The rows are grouped in 5 different ways at once. Each group adds its own fixed numbers to the row, and there is some noise. The rows also spread widely along 13 directions, which tell nothing about the answers.
(in the rows, 128 means zero)
Known rows, each followed by its group in each grouping:
[130 153 135 152 157  69 136 109 106 122 178 144 122 130 180 103 126 128
 159 139  62  99 178 159  86  90  66 139 173 155] : N (0) W J986 C
[181 158 148 133 149  60 101 138 147 101 116  75 141  95 188 149 193 133
 175 146 124  45  83 134 134 161 129 158 173 110] : F (3) W J907 V
[122 135 110 126 158 170 159 125 103 131 124  82  86 114 189  71 171 110
 140 114 105  66 106 125 189 184 103 176 138 102] : T (1) U J712 C
[150 139 156 117 174 109 165 145  67 136 196 120 154 154 164 127 121 157
 158 161 109  78 178 109 169  86 125 166 146 117] : Q (0) P J907 V
[199 130 136 101 105  95 143 127 103 122 151 114  90  96 165 101 200  87
 119 125  95 129 139 132 118 179 130 158 197 153] : F (3) P J823 L
[166 162 118 101 188  91 122 119 101 111 127 154 113 122 175  96 147  69
 104 140 117 133 101 103 130  90 129  81 128 100] : N (1) H J986 L
[181 158 160 142 183  55  99 131 115 131 137 127 180 154 142 150 103 142
 184 126 118  77 159 127 129  83 108 151 167 131] : T (2) H J823 B
[165 100 215 113  92 119 149 140 131 130 107 134 131 161  78 155 100 126
 131 156 156 143 191 154 124 115 166 139 156 110] : Q (2) U J712 B
[103 135 165 128 108  54 160 112  90 118 168 123 177 131 187 182 113 113
 177 174  61 114 116 168  85  75  45 146 204 161] : T (1) U J823 B
[ 84 138 126 144 140 116 153 100 109 116 130 102 149 136 163 120  94 118
 139 152  88 104 108 162 104 105  79 138 124  85] : T (3) W J712 L
[128 138 129 106 213 157 177 126  96 157 147 140  93 180 143  46  61 119
  98 150 109  96 195 118 137  97 131 134  91  82] : Q (3) U J823 C
[148 139  80 109 139 100 160 110  78 120 159  73 144  95 197 106 135  87
 143 141  68  89  89 133 130 148 102 174 161  89] : Q (2) W J823 L
[116 145 117 135 122 114 131  80 141 107  89  75 140 124 162 107 131 114
 163 129  80  65  79 150 100 150  84 134 129  94] : N (1) W J712 B
[126 154 183 130 114 100 142  86 100 102 143  96 176 138 171 161 167 144
 172 161 129  72  97 130 160 107  89 121 128 116] : T (1) P J823 L
[133 127 121 124 118 138 163 114  90 124 136 128 134 118 148 130 138 106
 145 115 131 133 102 120 149 123 117 175 135  87] : N (3) P J712 L
[150 117 129  93 150 109 136 140 120 109 144  94 137 124 153 125 112 119
 113 165  80 119 126 131  85 134 133 131 146 105] : T (0) W J823 C
[152 160 130 109 166 115 120 107 147 128  88 119 142 158 142 106 160 122
 158 102 101  90 126 100 106 160 105 136 147 162] : F (3) U J986 V
[145 113 150 179  94 130 148 128  48 123 193  98 149  93 150 131 159 151
 145 107 117 115 170 170 210 122  92 182 168 111] : N (1) W J712 B
[ 67 100 171 129 182 202 144 177 131 122 126 122  99 156 146 117 107 173
 101 136 160 123 144 104 187 134 151 156  85  69] : F (1) P J986 L
[195 128 189  89 115 126 155 105 142 136 115 127  92 156 105  95 152 118
 145 150 143  87 167 111 118 135 179 130 129 107] : F (1) W J986 B
[ 98 130 152 116 151 178 142 106 135 123 104 126 132 174 123 107 128 159
 135 108 138 115 131  92 141 135 124 133  85 109] : F (1) P J986 L
[120 133 108 154 123 123 121  99 105 113 137 100 172 138 128 109  97 156
 135  97 106 130 130 149 108 121  89 148 113  94] : Q (1) P J907 L
[ 83 130 216 167 153 120 142 137 133 130 122 163 100 148 169 138 122 135
 145 145 160 109 147 165 173  94  75 133 143 130] : F (1) U J823 C
[118 143 139 111 127 131 182  91  81 121 151 122 143 133 171 140 163 124
 177 124 125 100  93 106 157 108  95 165 127 110] : N (2) H J712 C
[140 147 173 112 208 122 133 154 128 138 106 125 129 163 160 122 128 124
 137 149 134  72 140 106 177 124 124 134 138 125] : F (3) U J823 V
[124 131 155 104 146 113 137 132 149 123 108 128 121 150 147 128 135 126
 146 130  95 124 149 119  94 146 112 149 168 159] : Q (2) U J986 B
[176 101 140 122  97 120 150 150 110 124 148 143 106  97 116 135 134 106
 119 121 179 171 125 132 113 133 186 184 144  61] : F (3) U J986 C
[136 137 179 133 102 136 161  89  77 135 125 130 195 150 119 167 138 113
 160 140 176 125 111 122 187  94 111 146 126 100] : T (3) U J986 L
[171 145 154  90 142 128 115 122 133  91  97  81 139 135 151 126 204 143
 123 126 103  92 118 100 144 176 126  94 136 149] : N (1) U J712 V
[ 97 135 169 183 122 147 135  97 157 153  61 124 129 154 126 108 106 106
 182 110 161  80 118 168 159 145  83 183 139 106] : T (3) U J986 B
[188 151 176 108 124  95 152  82  87 135 119 116 176 160 115 137 142 108
 170 140 111  93 164 129 157 106 111 125 162 143] : Q (2) W J712 L
[127 160 170 107 165 142 155  90 101 137 108 130 150 179 150 105 159 112
 146 138 110  91 142 103 173 119  81  98 134 169] : Q (1) U J986 V
[121 153 147 140 160 113 162 132  85 125 179 160 136 144 158 146 132 166
 160 123 143 115 153 111 146  71 116 168 120  98] : T (3) U J712 L
[102 163  93 125 214 146 120 107  98 109 149 126 112 152 180  47 123 139
  67 109  65 124 148 118 127 111  76  67  80 126] : N (1) H J823 B
[111 129 111 171 103 110 141  87 105 144 122  97 182 143 127 122  79 130
 203  78  75  95 144 175 103 137  51 209 174 132] : F (2) U J712 B
[104 136 142 158 131 105  88 131 144  85 124 101 152 119 154 145 144 168
 123 103 113 137 129 154 104 152  98 126 135 126] : F (2) U J986 B
[136 119 140 137 146 129 118 151 185 116  88 130  78 135 123 105 112 144
 147 101 150 113 138 128  95 159 164 184 125  73] : Q (2) P J712 L
[146 152 117 112 139 112 148 107 159 125 113 137  91 140 148  99 146 123
 178  99 125  93 111 104  76 139 135 181 125 100] : T (2) H J712 L
[165 163 143 100 179  85 137 131 123 119 120 140  70 127 180  77 136  64
  94 180  96 104 139 146 107 115 139  80 151 105] : T (3) U J712 B

New rows, each followed by its group in each grouping:
[113 120 140 107 111 124 133  97 121 106 111 128 175 155 107 143  82 126
 123 139 108 160 106 123  69  94 118 105 107  93] : N (1) P J986 B
[124 153 121 130 127  95 130  89 115 109 120  90 167 119 181 137 147 108
 181 137 100  74  64 126 122 132  85 152 149 104] : T (1) P J986 L
[159 138 111  89 164  82 121 139 122  93 140  50 139 109 192 114 149 137
 137 163  50  70 105 123  89 167 120 141 167 115] : Q (1) P J907 C
[165 127 121 125 135 136 115  79 110 120 100  42 182 146 111  79 102 128
 116 126  83  83 134 161 122 162 105 111 117  97] : F (1) W J907 C
[162 165 138 151 172  97 108 106 137 130  75 119 112 134 152  77 117  70
 130 137 133  75 122 163 145 129 117 108 135  82] : T (3) U J712 L
[174 133 119  78 103 170 183  62  78 144 134 106 172 177  88  99 146 134
 166  89 103 110 144  78 121 132 124 162 109 131] : T (1) H J712 L
[131 115 142 100 137 140 163 133  96 131 126 106 139 129 144 128 129  95
 116 159 116 131 120 121 154 134 134 150 146  96] : Q (3) W J986 L
[135 130 135 133 156 121 152 118 107 133 151  97 128 144 155  93 109 146
 145 136  91  76 164 135 133 122 105 166 131 101] : Q (1) W J823 L
[ 65 122 214 144 153 137 144 145 148 118 113 137 137 167 144 169 107 172
 148 170 162 104 136 128 148  84 116 141 108  94] : N (3) H J986 B
[135 129 148 159  97 120 129 109 163 106  97  96 112  99 143 126 156 125
 155 132 181  88  83 150 131 159 153 175 111  37] : Q (3) W J986 L
[129 151 149 134 155 113 123 143 144 105 118 169  68 103 186 115 185  95
 114 128 170 143  88 123 144 124 131 113 134 101] : T (1) U J986 L
[151 143 150 137 163 105 128 140  87 104 164 101 136 114 171 123 156 146
 118 144 115  97 151 137 167 116 122 129 137  98] : N (3) H J712 C
[152 149 162 115 133  99 136 114 129 116 131 144 118 136 151 130 157 113
 150 139 145 117 127 116 120 114 138 135 142 119] : T (2) P J986 L
[173 139 156 166 140  70  85 138 143 112 110  95 148 109 146 136 137 123
 151 137 130  86 139 169 131 139 126 151 173 100] : T (3) W J986 L
[124  99 134 105 126 157 149 151 123 115 117  91 120 107 159 134 162 118
 122 132 112 127  98 113 152 172 132 173 153 109] : N (1) W J986 L
[135 118 171 170 132 118 100 140 114 105 101 104 131 104 141 129 126 103
  98 140 148 129 120 188 189 130 121 103 142  72] : F (1) W J712 L
[149 142 133 107 190 121  92 142 165 104  48  94 154 132 148 140 126 103
 138 141 156  78  47  93 150 145 154 115 110  60] : N (1) U J986 V
[ 66 131 132 110 172 105 121 130 122  95 106 116 185 147 164 171  78 128
 129 154  75 140  66 131  78  82  69  96 127 111] : T (1) H J712 C
[141 119 180 104 136 103 149 141 155 120 104 146 117 134 140 165 117 116
 153 159 172 118  90 111 101 103 155 161 129  71] : N (3) H J823 C
[178 128 179 133 133  75 114 136 119 123 107 111 166 118 144 170 138 102
 189 149 141  86 109 132 161 121 124 163 194 112] : Q (1) P J986 C
[126 132 117 139 142 186 130  82 107 127 110  87 145 154 113  64 139 150
 106  70 114 124 150 140 156 179  90 132  99 134] : F (2) W J907 C
[176 123 125 164 105 111 141  97 104 154 121 120 132 129 108  79  88  83
 150 110 134 110 169 178 123 126 124 188 154  78] : N (3) U J986 L
[157 127 151 142  79 122 156  87  90 128 123  84 148 126 125 109 127  94
 135 146 125 102 137 180 142 141 117 144 142  84] : T (3) U J712 L
[146 147 149 164  96  83 132  85 104 112 154 113 118 108 158  95 125 104
 138 153 134  92 129 186 114 105 123 118 125  56] : F (1) U J986 B
[133 134 140  97 162 132 171 124  69 129 173 167 176 154 119 161 107 148
 136 132 144 165 138  76 134  56 136 146 109  98] : Q (3) W J986 C
[206 145 128 145 171  75  83 131 113 122 100 122 167 114 123 122 111  87
 126 123 136 116 133 143 144 109 141 124 155  83] : N (3) W J986 L
[191 142 168 147 171  58  72 143 135 109 117  66 199 142 128 151 132 183
 163 124  95  72 177 148 120 140 108 146 176 149] : Q (3) H J907 C
[153 165 190 101 197  73 136 121 104 127 138 154 156 188 141 130  98 135
 122 177  94 104 199 124 114  58 103  72 141 156] : Q (3) U J823 B
[157 129 198  93 169 124 142 189 161 111 120 125  39 122 182 123 184 133
 126 177 146  75 142 108 158 151 184 140 152 101] : T (1) U J712 B
[144 159  88 139 148 117 147  81  91 126 143 122 109 104 178  72 138  72
 138 123 126  95  88 132 150 119 117 138 115  60] : N (2) W J986 B
[149 151 135  95 202  75 102 175 146 101 130 163 139 122 171 184 173 149
 160 104 123 143 102  61 109 116 133 152 171 155] : F (2) W J986 L
[168 135 124 142 167  97 102 163 146 120 127  76 113 109 169 101 158 149
 149 111 111  66 135 139 128 181 137 191 164 110] : F (3) H J907 V
[141 145 129 121 170 132 135 124  88 108 134 104 159 137 150 130 119 137
 126 133 142 103 117 111 173 106 140 125  96  58] : N (2) U J712 L
[165 155 159 172 199  66  80 142  86 114 150 109 197 145 138 145  94 169
 150 116 107  88 198 160 164  85  93 120 159 125] : F (2) U J712 C
[ 68 113  73 152 158 156 119 140 124 120 122  85 133 117 172  88 100 126
 129  88  67 123  96 143 114 173  76 179 142 109] : F (1) P J986 V
[160 150 162 158 156  67 106 140 127 109 124 150 148 116 148 171 133 139
 174 122 156 104 118 133 147  78 124 143 151  89] : Q (1) W J712 L
[213 136 160 140  82 109 146  80 106 142 140 111 104 135 112  63 157 103
 141 118 140  95 178 169 128 139 137 150 146 110] : T (1) H J907 L
[ 74 129 181 160  86  97 154 109 131 109 141 163 116 122 166 157 151 124
 153 131 132 164 127 174  94 111  63 146 169 156] : Q (2) U J986 C
[166 136 166  96 148  98 144 137 127 128 128 149 116 146 137 144 134 128
 173 137 121  99 137  97 114 104 147 153 158 117] : F (1) P J712 B
[143 118 119  61 113 126 157 135 128  96 130 100  86 114 155 104 158  96
  84 160  81 148 101 118  60 172 164 118 140 103] : F (3) P J712 V
[127 116 157 159  97 100 124 147 119  92 166 112 119  91 153 146 145 156
 101 139 151 154 131 180 113 125 138 145 133  70] : F (3) W J907 L
[170 128 127 127  94 161 138  83 118 140  82  77 145 126 122  87 181  86
 146  94 130 102 103 129 163 201 114 175 150 126] : T (3) H J986 L
[127 152 143 104 138 123 159 104 135 118 128 125  83 148 163  74 152 128
 112 148 103 109 148 135  86 144 118 116 117 122] : Q (3) U J907 B
[115  92 113 140 163 156 114 194 132 110 137 105  99 100 164 118 134 155
  97  93 129 144 121 121 152 167 135 192 133  83] : N (1) H J823 L
[165 162  82  94 139  86 168  84  82 126 177 108 142 144 155  88 109 121
 168 128  54  83 145 119  58 105 117 157 138 104] : T (2) U J712 B
[103 144 127 160 101 115 163  77 117 139 120 140 134 132 151 113  93  85
 165 123 137 110  86 167 105 105  77 166 126  78] : T (3) U J823 B
[101 135 159 143 172 166 135 169 122 107 154 167  81 126 165 124 173 174
  91 109 196 159 130 101 185 120 146 144  89  92] : T (3) P J907 L
[175 154 115 130 173 115  99 124 137 118 122 156 132 131 134 115 160 134
 136  70 129 138 129  98 120 135 110 136 136 149] : T (0) W J823 C
[190 104  98 179 116 125 103 134  85 163 106 110 160 100 105  93 108  66
 148  50 120 144 154 172 180 170  98 214 210 127] : F (1) U J986 L
[206 168 149 105 159  73  70  94 132 100  69 170 160 139 111 127 163  72
  97 109 128 183 115 115 101 113 114  35 152 169] : N (3) P J986 C
[ 93 100 142 106 170 144 117 174 139 108 107 120 146 136 142 158 112 138
 108 130 116 166  99 108 113 134 119 143 140 118] : T (1) H J986 C
[146 142 162 134 148  84 126 129 123 115 117 120 141 126 161 140 115 105
 136 159 143  99 110 150 133 110 126 131 138  76] : F (3) U J823 L
[157 133 198 126 153 152 144 129 151 139  96 125  98 168 123 107 144 138
 151 130 184  70 158 108 187 148 159 155 115 105] : Q (2) P J823 V
[177 134 147 103 120  75 132 125 139 108 123 145 140 114 154 176 167 124
 194 114 133 115  78  90  91 122 124 178 173 130] : N (1) P J823 C
[122 122 171  85 118 145 205 123 110 131 152 160  78 160 133 114 118 120
 126 166 150 129 146 110 107  87 165 136 101  75] : Q (1) U J712 V
[202 135 140  66 164  92 140 155 101 120 150 114 156 138 141 151 133 133
 145 155 115 105 130  84 114 108 170 147 156 107] : T (1) U J907 B
[188 141 169 119 142  79 100 118 141 117 108 121 144 150 113 118 125 115
 131 136 128 119 164 140  96 118 148 112 148 121] : T (2) H J986 L
[103 141 155 121 115 126 159 111 129 105 143 171 115 149 147 146 164 159
 148 100 121 155 131 112  87 100  92 130 125 157] : N (1) U J712 V
[154 118 208  73 155 124 153 178 122 101 154 165  82 142 144 158 160 145
 100 184 149 149 159  92 133 104 189 103 132 110] : F (0) P J712 C
[142 165 118 175 155  92 119  99 143 121 143 127  91 131 160  73 125 149
 181  93 115  65 154 153  92 127 102 174 131 100] : T (2) P J712 C
[144 154 135 111 154 104 135 110 126 124  99 145 171 145 134 174 123 119
 195 114 149 105  69  87 129  92 124 159 131  93] : T (2) W J712 B
[130 131 143 116 176 134 110 171 125  97 128 112 127 115 172 139 183 152
  98 121 114 135 136 103 160 160 123 132 151 145] : N (3) U J986 B
[153 127 131 116 148 149 141 126  94 123 135 134 135 143 116 113 122 131
 111 100 146 149 147 108 153 112 147 141 102  85] : N (2) H J712 L
[171 136 122 121 174 131 103 155  93 102 157 130 112 112 146  92 149 131
  51 121 155 165 137 122 159 113 167  86  93  71] : T (1) H J907 L
[122 133 151  97 181 134 164 142 141 139 122 141 120 171 137 135 102 146
 173 136 126  89 135  89 113 101 146 177 123 104] : T (2) W J712 V
[100 151 136 167  99 141 144  88 126  93 152 112  82 106 175  89 193 157
 131 111 138 106 113 154 127 158 101 142 101  93] : T (3) P J712 C
[110 130 132 138 144 136 141 124 120 110 169 104  99 139 162  75 158 177
 116 112  84 112 186 133 106 146 105 148 122 133] : Q (1) H J986 L
[126 107 145  85 114 159 176 136  95 115 163 126 131 128 148 146 161 138
 113 135 105 158 127  96 132 136 125 150 138 137] : N (0) W J823 B
[157 148 177 145  93  79 131 119 152 109 134 145  98 101 171 153 221 133
 184 116 152 106 115 127 119 143 117 177 177 145] : N (3) H J986 B
[112 126 108  98 120 170 168  81  82 132 133  93 171 156 135 104 146 133
 131  92  58 143 133 118 125 160  60 154 145 181] : N (2) W J907 B
[154 123 166 101 186 152 125 118 119 148  72  97 162 188 103  90  75  98
 118 150 109  93 164 128 156 129 123 103 134 120] : T (1) U J986 C
[194 116 132  79 137 139 131 137 133 132 101 119 156 151  90 133 140 129
 119 102 117 159 144  93  99 159 152 160 155 147] : T (3) W J907 L
[138 109 137 164  86 119 136 105  92 118 144  46 139 103 156  81 106  94
 113 169  92  90 136 221 138 167 102 148 157  73] : T (0) P J907 C
